Every row belongs to one group in each of 4 separate groupings. Each group adds its own fixed numbers to the row, and there is some noise. The rows also spread widely along 14 directions, which tell nothing about the answers.
(in the rows, 100 means zero)
Known rows, each followed by its group in each grouping:
121 119 67 117 94 104 109 99 97 94 108 112 124 108 108 100 78 126 74 89
 96 110 108 119 108 88 101 111 92 92 92 102 97 103 93 115 91 70 113 56
 96 98 -> q_377 C (5) (2)
101 149 61 76 106 96 108 126 135 82 97 115 108 117 85 100 131 114 92 54
 63 117 113 102 83 84 92 82 77 75 92 99 89 95 100 115 131 101 131 80 91
 134 -> q_377 G (0) (1)
128 85 88 66 98 77 84 105 93 89 75 85 86 108 87 62 100 107 107 83 141
 113 99 104 57 97 83 94 129 62 101 78 77 135 71 80 68 57 95 106 83 134 -> q_771 C (4) (1)
122 118 76 51 82 78 111 137 91 71 96 80 96 113 75 76 118 106 103 87 132
 103 101 122 63 95 76 92 109 78 119 96 69 123 92 83 99 88 95 107 92 120 -> q_771 W (4) (2)
101 100 95 52 97 104 93 97 100 100 75 103 102 95 77 87 125 106 108 80
 103 132 71 109 82 73 96 100 99 61 90 87 85 103 107 90 71 68 90 95 100
 118 -> q_376 G (3) (0)
113 117 54 121 112 99 112 126 72 93 120 93 94 105 81 92 109 122 99 75 95
 135 119 147 115 82 104 108 112 72 88 94 86 111 71 111 104 81 99 98 92
 90 -> q_376 W (3) (0)
119 102 97 75 75 111 118 116 88 95 100 75 134 97 91 90 109 114 98 93 134
 98 86 115 87 78 82 121 111 115 93 118 88 104 98 97 74 94 64 93 109 97 -> q_376 G (5) (2)
103 90 84 130 82 101 114 92 83 102 86 108 101 110 70 98 98 88 111 92 98
 136 89 104 132 52 104 122 117 110 71 107 97 91 96 94 109 111 66 88 104
 89 -> q_377 C (1) (2)
79 80 61 100 90 85 91 92 86 68 103 98 93 132 90 88 101 118 90 85 120 99
 101 135 59 93 112 105 101 100 125 90 66 103 91 114 111 115 103 79 92
 101 -> q_771 W (0) (0)
118 104 84 155 81 98 103 91 92 115 88 98 89 104 75 86 68 87 101 106 98
 125 116 89 138 70 99 115 105 115 97 111 106 117 81 93 96 93 87 68 100
 73 -> q_771 W (2) (2)
114 112 64 105 108 101 122 117 87 77 130 108 118 106 96 95 97 123 82 90
 95 122 118 137 115 91 113 119 101 93 99 93 104 104 87 116 98 87 101 67
 89 102 -> q_376 G (2) (1)
64 111 83 103 89 99 103 115 116 111 86 70 87 116 58 92 123 86 128 82 90
 89 111 70 69 84 91 91 88 120 123 115 92 79 78 88 124 151 102 90 105 102 -> q_377 W (1) (2)
104 87 87 92 98 116 101 111 89 108 107 78 80 110 83 81 102 113 113 102
 120 106 112 125 99 83 121 129 82 115 110 91 112 80 59 88 117 131 105 98
 112 72 -> q_376 C (4) (2)
100 83 66 156 98 78 113 91 91 99 88 116 96 116 86 106 98 96 109 79 93
 130 103 92 117 62 109 120 148 102 72 98 92 104 73 117 107 96 81 78 105
 92 -> q_771 W (4) (2)
130 89 50 91 72 133 108 107 114 130 100 94 113 131 105 101 99 120 110 79
 99 128 60 105 126 71 109 139 91 125 64 141 110 77 98 114 116 103 90 61
 101 90 -> q_771 C (4) (2)
140 118 86 66 105 104 118 139 85 87 112 97 83 99 72 81 119 115 97 84 105
 139 114 162 125 68 118 118 88 91 83 79 104 99 81 82 127 107 84 127 107
 78 -> q_377 W (2) (2)
127 104 76 32 117 94 119 147 124 98 101 85 110 90 106 105 150 134 110 79
 117 111 101 117 73 81 99 123 114 85 89 90 108 88 72 104 111 89 97 92
 109 115 -> q_376 C (0) (2)
104 85 92 61 78 124 111 107 98 93 114 88 86 109 73 74 89 106 88 130 121
 110 93 139 112 80 126 126 62 141 132 101 112 81 99 73 127 145 84 79 103
 68 -> q_377 W (1) (1)
97 119 92 102 80 69 121 105 105 66 74 115 107 105 83 95 95 78 87 124 119
 105 107 77 89 72 69 95 104 103 130 94 74 124 112 90 103 99 94 57 104
 109 -> q_771 C (4) (1)
106 104 50 132 99 76 94 121 109 113 98 71 102 120 106 90 108 106 120 83
 123 89 124 72 58 89 75 103 131 88 109 111 83 129 54 114 104 84 124 74
 91 110 -> q_376 W (3) (1)
131 139 81 96 116 110 92 129 150 131 69 80 78 89 84 84 118 122 89 56 73
 129 125 87 93 94 80 78 86 87 80 104 101 109 72 109 110 87 110 83 79 118 -> q_771 G (2) (1)
112 72 101 94 108 68 88 94 124 106 53 99 78 94 86 86 122 105 104 84 118
 121 102 93 70 68 104 101 145 82 85 69 90 111 72 101 105 91 80 96 95 111 -> q_376 W (1) (2)
140 129 68 77 85 107 137 146 108 77 114 86 129 101 105 100 104 140 60 90
 118 94 111 142 100 99 88 110 99 133 96 124 89 96 100 120 121 113 70 69
 97 106 -> q_771 C (5) (2)
95 111 61 78 119 119 129 143 92 102 128 71 113 100 71 96 135 127 122 60
 81 114 105 119 100 102 109 110 116 99 86 115 114 73 62 105 97 111 78 96
 92 123 -> q_376 C (1) (1)
120 112 103 101 116 95 93 126 127 119 73 59 70 78 81 76 104 118 93 89
 110 92 141 92 73 110 82 83 99 108 113 89 103 106 50 91 99 107 92 88 86
 113 -> q_377 C (2) (2)
115 106 55 135 46 115 101 97 73 104 108 79 129 137 92 88 71 105 100 82
 124 109 83 107 99 82 71 116 98 112 91 148 66 118 106 110 79 86 94 71 88
 92 -> q_771 G (5) (2)
104 118 88 79 75 108 123 135 73 107 116 65 104 99 59 86 109 81 139 112
 122 106 103 93 106 70 75 119 88 103 124 122 102 108 81 57 85 103 90 106
 116 78 -> q_377 W (0) (2)
92 105 87 64 96 105 79 85 127 111 78 100 99 114 98 81 108 106 93 88 99
 108 84 86 62 83 97 96 64 83 117 87 92 105 100 93 87 84 130 66 98 100 -> q_377 W (2) (1)
87 113 64 143 95 124 108 93 99 113 105 97 91 113 80 96 84 114 90 87 73
 117 106 109 125 85 112 108 76 121 106 117 101 85 85 114 110 119 102 60
 100 73 -> q_771 W (4) (0)
115 96 66 120 74 117 72 75 102 122 97 81 119 140 94 67 67 112 117 53 103
 79 96 82 82 100 115 113 100 111 85 129 110 100 68 104 81 86 118 88 102
 108 -> q_771 W (5) (2)
106 95 82 76 74 83 115 88 75 53 114 136 120 126 78 83 80 84 108 107 110
 108 93 112 112 79 124 125 105 91 111 88 108 99 110 81 96 90 101 79 107
 124 -> q_377 G (4) (2)
118 94 88 84 82 87 85 106 124 141 66 90 83 99 78 86 104 79 149 102 111
 136 95 45 95 63 75 112 105 62 97 105 111 117 80 66 84 55 128 78 92 110 -> q_377 G (1) (2)
116 108 71 114 90 70 103 98 122 80 84 111 117 120 104 89 93 106 86 84
 109 84 110 88 76 91 96 97 130 101 101 102 91 118 88 120 111 92 102 62
 95 129 -> q_376 W (4) (2)
103 91 76 115 106 64 116 118 74 87 96 108 80 103 65 97 115 87 125 90 103
 144 116 107 109 68 102 115 136 72 95 75 91 115 70 87 98 81 89 99 100 94 -> q_771 W (2) (2)

New rows. What belongs after each?
84 104 97 101 91 82 94 90 98 64 71 108 92 113 67 82 108 109 77 67 99 110
 104 129 63 89 97 70 103 96 101 82 57 104 109 107 105 120 76 101 85 131 -> q_377 G (5) (0)
99 124 59 105 120 108 115 138 119 110 105 78 77 98 67 94 121 128 88 60
 61 128 122 117 98 112 97 79 99 101 100 106 93 93 70 117 114 113 88 73
 72 116 -> q_771 W (2) (1)
128 120 90 39 83 106 113 137 101 77 105 78 116 111 92 76 117 120 89 89
 136 89 101 133 70 89 87 105 79 114 106 102 85 103 96 85 114 117 86 112
 107 109 -> q_377 C (5) (1)
77 124 75 120 100 79 99 102 107 77 85 102 98 124 76 95 115 108 84 58 81
 96 118 109 56 90 94 72 97 94 106 89 63 97 90 116 119 122 109 89 97 116 -> q_377 W (5) (2)
109 102 66 140 94 97 113 107 117 123 87 101 117 103 103 119 111 108 104
 79 89 129 95 76 112 63 83 119 120 107 67 121 96 100 91 124 99 86 88 54
 96 100 -> q_377 G (2) (2)
93 104 80 153 95 76 88 76 98 92 71 113 94 124 65 80 86 82 121 51 82 107
 120 66 92 85 104 90 136 84 80 95 93 108 68 106 91 91 102 97 96 134 -> q_771 G (4) (2)
132 131 92 77 94 98 115 116 105 91 97 112 112 95 89 91 99 98 104 103 104
 115 113 98 122 64 98 121 86 86 95 93 120 105 89 79 103 76 112 87 118 94 -> q_377 C (0) (2)
114 92 66 140 107 68 115 103 116 100 80 118 90 90 90 110 87 108 91 100
 87 134 121 83 114 87 93 102 145 83 95 92 101 111 77 115 96 63 93 35 76
 122 -> q_771 C (1) (2)
74 119 68 111 113 109 121 137 94 106 101 65 89 98 76 112 137 119 102 74
 92 103 122 110 77 89 86 101 95 112 109 103 78 73 63 115 117 136 91 87
 106 85 -> q_771 C (3) (2)
124 110 58 75 81 70 101 118 88 78 108 112 116 129 96 89 104 96 118 88
 122 123 100 104 83 80 86 115 105 53 101 93 86 128 100 92 92 50 132 82
 89 126 -> q_377 G (2) (2)
128 101 71 114 76 96 118 121 86 78 105 97 90 107 74 92 95 111 85 97 112
 138 103 152 121 78 93 109 115 104 89 110 78 111 101 108 119 110 65 82
 76 102 -> q_376 G (0) (2)
106 98 64 89 104 112 96 99 70 99 106 94 106 119 75 87 110 120 121 41 88
 132 83 128 98 85 113 114 117 62 65 97 92 90 72 101 67 68 91 111 96 116 -> q_771 C (0) (2)
93 111 98 125 96 110 93 97 104 127 73 81 83 94 78 90 109 98 101 96 99
 126 103 95 102 60 83 100 76 105 101 100 84 108 89 92 97 108 92 88 107
 63 -> q_377 W (2) (0)
119 68 68 80 95 117 94 111 87 133 112 83 94 117 88 85 110 109 152 78 117
 124 88 98 106 72 125 148 115 94 72 107 127 82 55 84 94 86 105 109 109
 95 -> q_377 G (3) (2)
94 124 79 129 72 83 130 119 107 92 93 82 111 95 67 100 87 82 102 115 101
 89 118 60 98 93 60 91 118 124 137 135 89 116 93 96 90 105 76 44 94 111 -> q_771 W (0) (2)
85 94 69 81 86 56 102 112 94 60 87 107 97 134 85 93 123 86 114 89 128 92
 106 98 48 75 97 105 120 86 123 82 63 109 93 99 126 111 112 93 110 116 -> q_771 W (3) (2)
127 139 71 77 73 123 100 111 138 118 89 97 117 116 96 92 102 111 83 85
 83 115 79 99 110 77 89 102 56 104 94 129 102 99 120 108 117 97 115 51
 98 93 -> q_376 W (2) (2)
126 62 91 121 94 89 98 84 85 86 81 112 82 113 86 82 92 120 78 75 118 131
 100 153 107 65 135 123 137 120 64 77 87 100 77 112 117 114 55 110 102
 81 -> q_771 W (5) (2)
125 120 73 97 108 78 120 128 134 91 78 105 96 96 90 101 120 121 74 74 85
 117 109 107 89 90 85 81 130 96 85 99 85 107 91 121 122 97 77 71 82 134 -> q_377 W (4) (2)
96 96 73 124 63 114 110 107 61 100 110 62 111 116 73 86 82 109 101 96
 124 107 87 124 91 98 74 104 104 113 112 132 68 107 92 97 70 105 69 74
 83 97 -> q_376 C (5) (2)
90 93 88 73 89 109 102 92 77 84 111 94 112 114 74 76 96 105 115 85 110
 100 90 113 85 98 115 114 101 85 112 94 102 91 86 87 66 90 98 91 99 117 -> q_376 G (4) (2)
123 101 77 119 108 85 97 100 119 108 67 99 107 94 109 106 117 125 84 70
 106 126 98 102 82 69 79 102 134 76 66 93 78 116 81 127 88 67 86 73 92
 110 -> q_376 C (0) (2)
133 110 95 94 97 114 113 106 80 95 100 89 99 91 70 66 83 111 87 86 108
 119 102 129 123 88 102 104 116 100 89 98 104 119 78 84 70 80 61 107 96
 97 -> q_771 W (4) (1)
94 116 69 139 101 79 121 117 72 68 111 104 100 120 66 93 99 92 115 78 98
 103 145 110 111 76 114 115 119 103 97 90 99 93 64 99 129 126 100 106
 113 97 -> q_771 C (1) (2)
112 122 85 75 97 100 106 125 85 91 103 75 124 108 84 83 122 116 114 56
 117 92 110 110 64 88 84 102 107 83 86 102 86 104 76 94 78 86 98 125 108
 118 -> q_377 G (5) (2)
113 98 82 90 101 118 117 127 102 109 108 79 79 91 69 89 95 118 97 99 91
 121 113 120 121 106 115 113 89 126 109 107 119 78 72 92 108 120 74 68
 88 96 -> q_771 C (2) (2)
106 122 81 83 65 98 128 129 97 87 102 81 119 112 82 96 111 89 104 114
 129 94 103 99 99 62 78 122 89 125 120 123 87 104 106 85 122 126 88 85
 120 71 -> q_771 W (1) (2)
94 87 79 76 102 83 82 95 111 116 73 99 93 115 97 97 134 103 125 77 115
 127 87 90 61 55 97 115 107 54 89 74 84 104 81 96 98 73 131 96 110 88 -> q_376 W (1) (2)
115 99 84 107 115 101 99 126 129 124 72 63 72 91 94 92 127 132 93 74 109
 112 115 110 71 93 84 92 114 105 89 96 86 95 57 116 117 118 84 88 87 104 -> q_376 C (4) (2)
106 77 105 141 99 100 96 72 102 117 75 103 92 94 91 92 92 101 101 96 109
 117 105 96 118 49 120 132 123 118 80 87 112 99 67 103 98 106 76 88 122
 60 -> q_376 W (0) (2)
119 130 90 101 115 97 121 126 91 91 98 99 82 78 61 86 107 111 85 85 82
 131 125 135 122 86 102 90 111 79 96 80 97 106 75 96 99 89 78 96 95 98 -> q_376 W (3) (2)
139 79 95 115 76 103 105 91 95 99 86 100 78 94 69 69 59 105 79 114 115
 130 103 132 141 83 117 113 120 124 95 101 109 109 90 86 102 101 52 76
 82 87 -> q_771 W (1) (2)
